The rows of a group lie close to one hidden flat surface of 13 dimensions, which may be shifted away from zero. Surfaces can cross.
In the rows, zero is written as 128.
Some rows, each with its group after it:
[123 121  53 141 101 112  94 133 131 112  88 104 160 183 117 114 162 132
 136 111 103 114 124] -> z_206
[143 151  87  87  99 143 176 133 186 158 146  86 138 145 193 168 158 116
 136 147 161 102  80] -> z_23
[132 129 106 126 108 114 143 147 150 114  53 110 134 138  69 116 136 161
 101 157 117 146 143] -> z_206
[118  94 104 106 108 206 131 129 161 136 149 131 119 129 121 154 170  46
 138  86 178 108 119] -> z_206
[126 138 124 134 135 115 112 129 121 127 120 132 143 146  81 128  90 143
  95 108 114 127 147] -> z_23
[149  99 103 116 161 126  82  88 114 215 152 106 122 156 173 116 150 138
 154 134 172 169  69] -> z_964
[164 179 142 115  87 115 102 113 159 159 109  91 127 141 119 141  86 155
  94 125 148 119 137] -> z_964
[138 145 112 111 101 135 137 136 142 126 127 129 121 116 141 153 134  89
 141 143 126  98 107] -> z_927
[135 123  92 114 131 107 166 118 128 103 139 113 118 133  75 173 130 147
 155 115 116 124 167] -> z_927
[164 129  98  81 105 157 144 160 160 100 110 146 112  92 114 119 126 106
 105 164 131 123  98] -> z_206
[129 109 187 127 161 140 139 115 128 155 104 132 105 122 124 115 143 153
 119 124 177 181 181] -> z_206
[135  63 126  95 147  96 130 110  94 163 150 163  85 116  33 142 165  93
 164 157 142 148 103] -> z_964
[186 103 156 100  96 119  98 121 112 107 173 146 105 141 141 143 106 138
 118 149 108 113 130] -> z_206
[ 68 115  87 137 212 122 200 180 136  99 120 169 190 125  77 146  98 126
  91 124 112 124 114] -> z_23
[ 96 130  48 138 175 127 166 130 145 106 107 135 177 153  94 116 106 157
 130 101 105 138 146] -> z_23
[107 138  90 129  83  72 128 118  98 189 142 128 101 119  85 119 114 192
 151 133 134 149  67] -> z_927
[ 98 126 113 131 140 152 135 164  99 122 135 141 156 132 116 134 128 123
 101 109 130 132 145] -> z_23
[133  95 104 140 143 112 111 127 176 104 125 112 114 112 166 148 137 163
 109 107 192 136 110] -> z_927
[134  96 126 161  54  89 100 141 168  75  97  81  79  88 172 159 181 190
 124 143 162 130 105] -> z_927
[174 138 138  68 129 110 161 134 111 125 137 144  79 108  88 133 128 113
 144 132 143 110 175] -> z_206
[135  91 115 144 137 114 115 130 131  93 114  96 143 147  80 107 124 147
 109 162  75 135  99] -> z_206
[113 106 104 141 129 168 158 140 154  62  86 172 152 121 111 139 108 172
 117 155 125 176 176] -> z_927
[123 127 173 129 175 102 169  98 165 166 116  78 129 137 109  92 151 179
 138 141 158 153 129] -> z_964
[165 101  95  77 164  91 164 145 151  86 171 180 133 112 121 134 138  97
 146 132 154  64  89] -> z_23
[183 135 138  89 144 120 127 143  99  97 128 155 107 112 123 129 116 180
 113 125 164 140 203] -> z_206
[103 119 107 139 127  75 167 129 160 120 123  83 143 169  85 183 111 199
  97  80 149 118 159] -> z_23
[ 63 109 102 151 145 126 166 183  91 119 159 115 146 114 118 137 150 175
 119  86 134 137 144] -> z_23
[192  88 105 109 132 126  82  97 157 112 160 122 153 178 116 183 119 147
 123 134 157 129 133] -> z_964
[ 97 118  57 124  66 199 141 123 137 140 137 150 109 115 129 142 127  69
 153 124  98 140  87] -> z_206
[146 143  97 118 118 116 131 138 124 102 115 127 114 115 190  98 133 132
 140 152  92 125 115] -> z_206
[140 100 139 141  78  93  87 123 160  78 104 143 120 138  93 135 123 146
 113 137 134 109 111] -> z_927
[116 126 117 142 132 121 128 112 151 124  98 125 135 142 144 130 138 145
 133 123 141 139 137] -> z_927
[106 138 166 125 103 146 190 137 181  92 146 145 183 182 133 123 114 108
 118 138  87  68 132] -> z_23
[136 147 118 124 124 136 115 106 166 149 157 164 165 119  86  66  96 135
 150 167 137 129  42] -> z_964
[149 133  85  86 149 152 145 155  91 135 135 164 123 108 171  99 115  88
 128 157  85 134 103] -> z_206
[130 129 167 141 120 100 127 135  67 147 115  64  74 111 114 178 124 153
 116 137  81 160 187] -> z_964
[186 102 107  70 165 165 121 117 170 154 154 116 133 156 103 138 119  70
  86 123 150 120 101] -> z_964
[145 121  66 112 103 124 106 125 129 102 127 160 134 136 157 150 108 128
 136 131 113 119 104] -> z_206
[168 124 112 103 139 132 104 113 162 150 137 139 137 138 160 151 115 119
 116 146 171 131  82] -> z_964
[119 111 127 118  66 175 143 186 122 119 182 111 139 126 142 177 142 127
  93 123 147 104 121] -> z_23
[120 129 117 130 106 131 103 139 132 151 115 165 126 116 171 107 120 153
 105 144 159 146  72] -> z_927
[ 91  95 105 145  94 153 143 126 169 104 142 124 142 170 129 141 109 140
  96  75 131 117 125] -> z_23
[132 156 135 133 107 102 123 133 122 141 119 109 133 141 134 139 131 154
 126 123 127 112 139] -> z_927
[188 150 148  81 125  79 122 128 158 150 140 132 130 145 100 109  99 184
  92 131 185 106 117] -> z_964
[136 103 138 137 182 140 129 128 162  93 143 103 124  95 124  89 150 103
 131 123 129 121  92] -> z_206
[116 130 155 171 112 136 112 105 139 120 114  90 123 139 178  89 135 169
 134 117 106 151 145] -> z_927
[166 165  93 114  89 191  68 127 127 142 124 126 163 159 111 174  82 137
  86 117 151 138 172] -> z_964
[161 158 111 102  99 168  90 103 158 179 120  92 154 194 141 112 117 114
  96  95 148 119 132] -> z_964
[125 111 128 133 153 124 142 146 115  93 176 123 134 128 144 104 109 127
 113 118  90 107 113] -> z_23
[102 160 141 145 131 124 142 158 120 150 112  97 133 111 165 123 136 150
 114 127 136 137 116] -> z_23
[ 96 145 105 152 162 155 165 181 118  77 132 141 161  87 167  95 124 173
 113 122 130 143 152] -> z_23
[144 143 128 106 121 126 127 123 139 167 122 114 122 134  92  79 127 139
 108 123 142 144 108] -> z_964
[127 144 116 125 128 144 105 127 106 182 126 123 133 119 128 132 117 125
 131 149 133 158 103] -> z_964
[113  95 132 131 108 123 165 138 145 118 124  83 156 205  95 216 133 164
  86 105 131 118 187] -> z_23
[142  92 162 125 168 188 117 154 125 105 124 117 135 126 128 111 163 145
  82 121 178 163 179] -> z_206
[152 103  97 125 115 146 139 148  92  93 147 101 113 119 168 133 160 186
 152 161 115 171 150] -> z_927
[113  95 162 153 120  99 119  92 141 156 119 133 107 152 191  91 127 221
 130 116 175 182 107] -> z_927
[155 161 148  99 172 139 160 101 163 144 125 131 145 155 183 133 117 118
 132 111 160 126 172] -> z_927
[128  98 124 100 141 146 135 136 113 150  98 134 125 166 131 132 158  97
 114 141 130 146 139] -> z_206
[149 110 160 113  97 135  90 101  88 173 137 127  88 127 109 145 152 138
 151 140 158 161 146] -> z_964
[159 162 106 135 169 154  86 117 149 154  99  73 152 134 252  57 166 142
 132 131 153 163 100] -> z_927
[121 122 119 125  84 154 149 178  80 104 163 105 150 145 102 169 161 176
 119 135 133 121 187] -> z_23
[113 156 129 122 117 141 140 130 138 149 112 147 157 140 118 132 116 116
 121 129 140 120 125] -> z_964
[124 136 113 128 112 127  91 138 148 132 100 144 153 147 138 141 134 109
 109 114 156 107 121] -> z_927

New rows, each followed by its group:
[128 100 134 140 161 171 125 102 144 145 150 100 159 158 131 125 145 121
 150 136 138 153 131] -> z_964
[106 163 107 135  96 168 121 133 113 135  97 136 172 170 114 104 134 129
 128 121 112 134 167] -> z_23
[150 118 126 120 101 157 113 153 127 100 140 128 130 135 142 146 121 153
  91 103 154 127 167] -> z_23
[ 73  37  96 164 167 110 123 149  76 119 113 143 161 178 129 147 161 173
 111 117 115 177 138] -> z_927
[117 193  38 141 123 147  98 151 132 147 131  78 152  75 124 102 122 112
 130 110 121 121  60] -> z_927
[183 106 122 102 115 159 110 123 162  93 165 113 172 198 104 134 122 152
 101 110 152 111 169] -> z_964
[ 79 158 130 138 120 121 158 112 175 165  58 114 134 137 150 148 128  94
 117 131 128 130 110] -> z_964
[110  90 119 130 157 127 147 119 126 145 136 124 130 147 147 155 127 102
 123 141  98 145  90] -> z_206
[ 92  91 101 160  85 123 140 136 157  96 128 114 105  95  84 124 148 146
 134 142 119 144  67] -> z_23
[116 125 127 130 158 125 130 112 128 154 125 143 138 145 126 140 108 110
 122 130 127 140 109] -> z_206
[124 145 129 155 145 175 111 102 153 152 145 140 191 134 177 139 130 141
 157 159 161 154 105] -> z_964
[165  71 136  97 154 115 147  44 226 124 120 153  83 142 180 108 155  99
 179 146 178 126  74] -> z_927
[125 135 157 157  70 117 121 134  98 113 151  83 108 129 149 126 141 185
 134 127  98 129 156] -> z_927
[122 130  89  92 127 152 172 124 113 153 123 163  95 112 158 146 113  91
 148 135 113 138 112] -> z_206
[ 93 123 111 146 129 138 192 138 146 118 164  60 112  99 132 141 135  91
 149 139  49 107  77] -> z_206
[ 82 107  95 156 103 116 140 148 130 130 150  90 103 100 131 122 154 165
 134  98 143 129  91] -> z_23
[106 142 171 140 103 125 138 137 162 122 119 123 153 164  97 172  67 153
  47  88 140 104 159] -> z_23
[105 141 123 123  75 152 123 138 104 180 110 122 152 169  86 150 165 100
 127 134 132 118 143] -> z_23
[ 89 142 137 148 120 135 141 137 117 140 124 107 166 173 119 119 125 142
 117 105  97 123 148] -> z_23
[115  91 151 147 101 143 105  91 163 128 143 120 101 145 154 160 161 122
 148  77 182 118 147] -> z_206
[118 150 130 137 109 137 115 111 139 155 124 125 157 139 122 113 114 146
 139 138 131 138 111] -> z_964
[ 90 104 140 157 126 141 113 149 130  98 121 157 131 126  95 131  97 141
  68  72 143 128 144] -> z_23
[108 150 115 153 111 160 112 144 129 116 126 138 150 120 129 128 107 114
 109 105 118 115 128] -> z_927
[105 183  55 162 105 147 109 145  90 102 128 136 162 114  89  50  94 210
 135  73 114 161 174] -> z_23
[145 100 150 129 137 127  74 175  78 125 159 148 152 142 175 115 129 158
  72 144 138 128 104] -> z_927
[124 140 170 134 137 143 159 107 208 121 117 113 148 123 162 114 126  97
 134 162 130 115  79] -> z_964
[113  73 117 150 193  74 146 136 146  58 149 124 104 102 123 125 101 158
  94  96 114 123 108] -> z_23
[102 108  38 109 124 165 144 126 119 135  83 166 111 134  90 101 156  89
 158 119 122 164 133] -> z_206
[181 130 148 118 117 161  87  95 173 122 154  85 138 135 150 147 101 111
 120 153 128 124 104] -> z_964
[162 149 113 129 132  98 116 105 140 123 125  74 119 144 156 109 121 162
 137 126 100 127 135] -> z_23
[173 143 166 111 100 124 109 106 171 142 129  94 125 160 168 154 126 115
 110 132 151  97 137] -> z_964
[122 119 118 128  98 153 130 152 115  97 108 113 123 151 105 165 118 119
  89 110 108 129 182] -> z_964
[185 134  85  92 106 174  62 116 120 179 145 112 141 179 150 132 118 134
  95  96 170 141 133] -> z_964
[133 106  94 126 161 135 158 167 141  74 195  99 128 105 177 133  95 161
  87 101 119 117 104] -> z_23
[121 114 118  99 115 156 129 127 111 180 102 140 119 164 148 124 153  78
 127 132 120 137 125] -> z_206
[157  61 110 133 104 137  77  81 185  84 113 168 112 139 127  85 129 163
 128 124 173 164  95] -> z_927
[107 117  88 121 127 106  95  93  89 230 107 125 102 149  78 114 144 119
 153 117 131 165  80] -> z_964
[ 97  68 141 122  69 167 144 149 134  85 134 202 117 134 158  84 181 115
 140 128 145 121 109] -> z_964
[120  97  74 112 134 123 129 116 133 121 114 163 154 181  69 125 142  99
 143 100 125 111 143] -> z_23
[135 120 110 113 122 109 123 130 142 150 108 129 100 115 134 132 128 153
 109 130 164 148 112] -> z_964
[212  65 139  93 128 178  98 120 138 100 178  71 100 142 112 117 144 182
 102 130 164 168 165] -> z_964
[171  80 156 104  95 134  99 149 121 136  75 135 123 168 168 116 130 146
  70 234  79 171  93] -> z_206
[ 95 144 141 160 120 110 177 106 186 100  85 121 113 100 119 143  99 166
 134 135 129 144 133] -> z_927
[119 113 109 132 105 125 111 106 131 150 114 113  98 128 101  93 128 121
 132 136 101 148  76] -> z_964
[126 106 107 116  94 159 125 126 114 137 166 127 109 137 163 142 143 131
 147  99 147 132 141] -> z_927
[ 83 130 117 146 156 166 117 146 128 164  90 156 144 123 148 122 112  87
  84 104 147 154 106] -> z_23
[127  92 121 129 153 116 139 149  99 116 135 110 107 114 120 138 122 151
 109 145 102 153 127] -> z_964
[119 115 127 126 152 153 157 192 118 104 161 121 154  95 112 171  89 142
  51 137 132 128 115] -> z_23
[123 168 129 133  46 128 103 104 166 125  99 141 124 147 130  95 126 146
 142 100 158 110 137] -> z_23
[124  56 117 130  72 163 100  98 128 123 134 131  92 156 122 123 146  97
 144 145  99 156  97] -> z_206
[ 85 128 115 152 110 151 149 143 142 118 161 116 146 141 157 108 102 135
 102  86 111 118 107] -> z_23
[165 122 141 105  95 115 114 149 111 100 151 131 111 129 116 138 108 159
  94 138 116 117 146] -> z_964
[123 136 120 148 179 142 125  93 137 167 138 106 200 172  67 143 124 164
 157 139 139 154 147] -> z_964
[124 133 144 131 144 104 112 127 149  94 120 175 116 118 140  96  98 135
  98  72 164  99 131] -> z_23
[129 106  81 112  84 116  91 105 128 168 103 177 110 142  80 125 136 134
 139 121 170 144  98] -> z_964
[171 141 147  85  97 159 120 117 169 135 129 169 132 125  72 157 117 107
 126 148 195 112 141] -> z_964
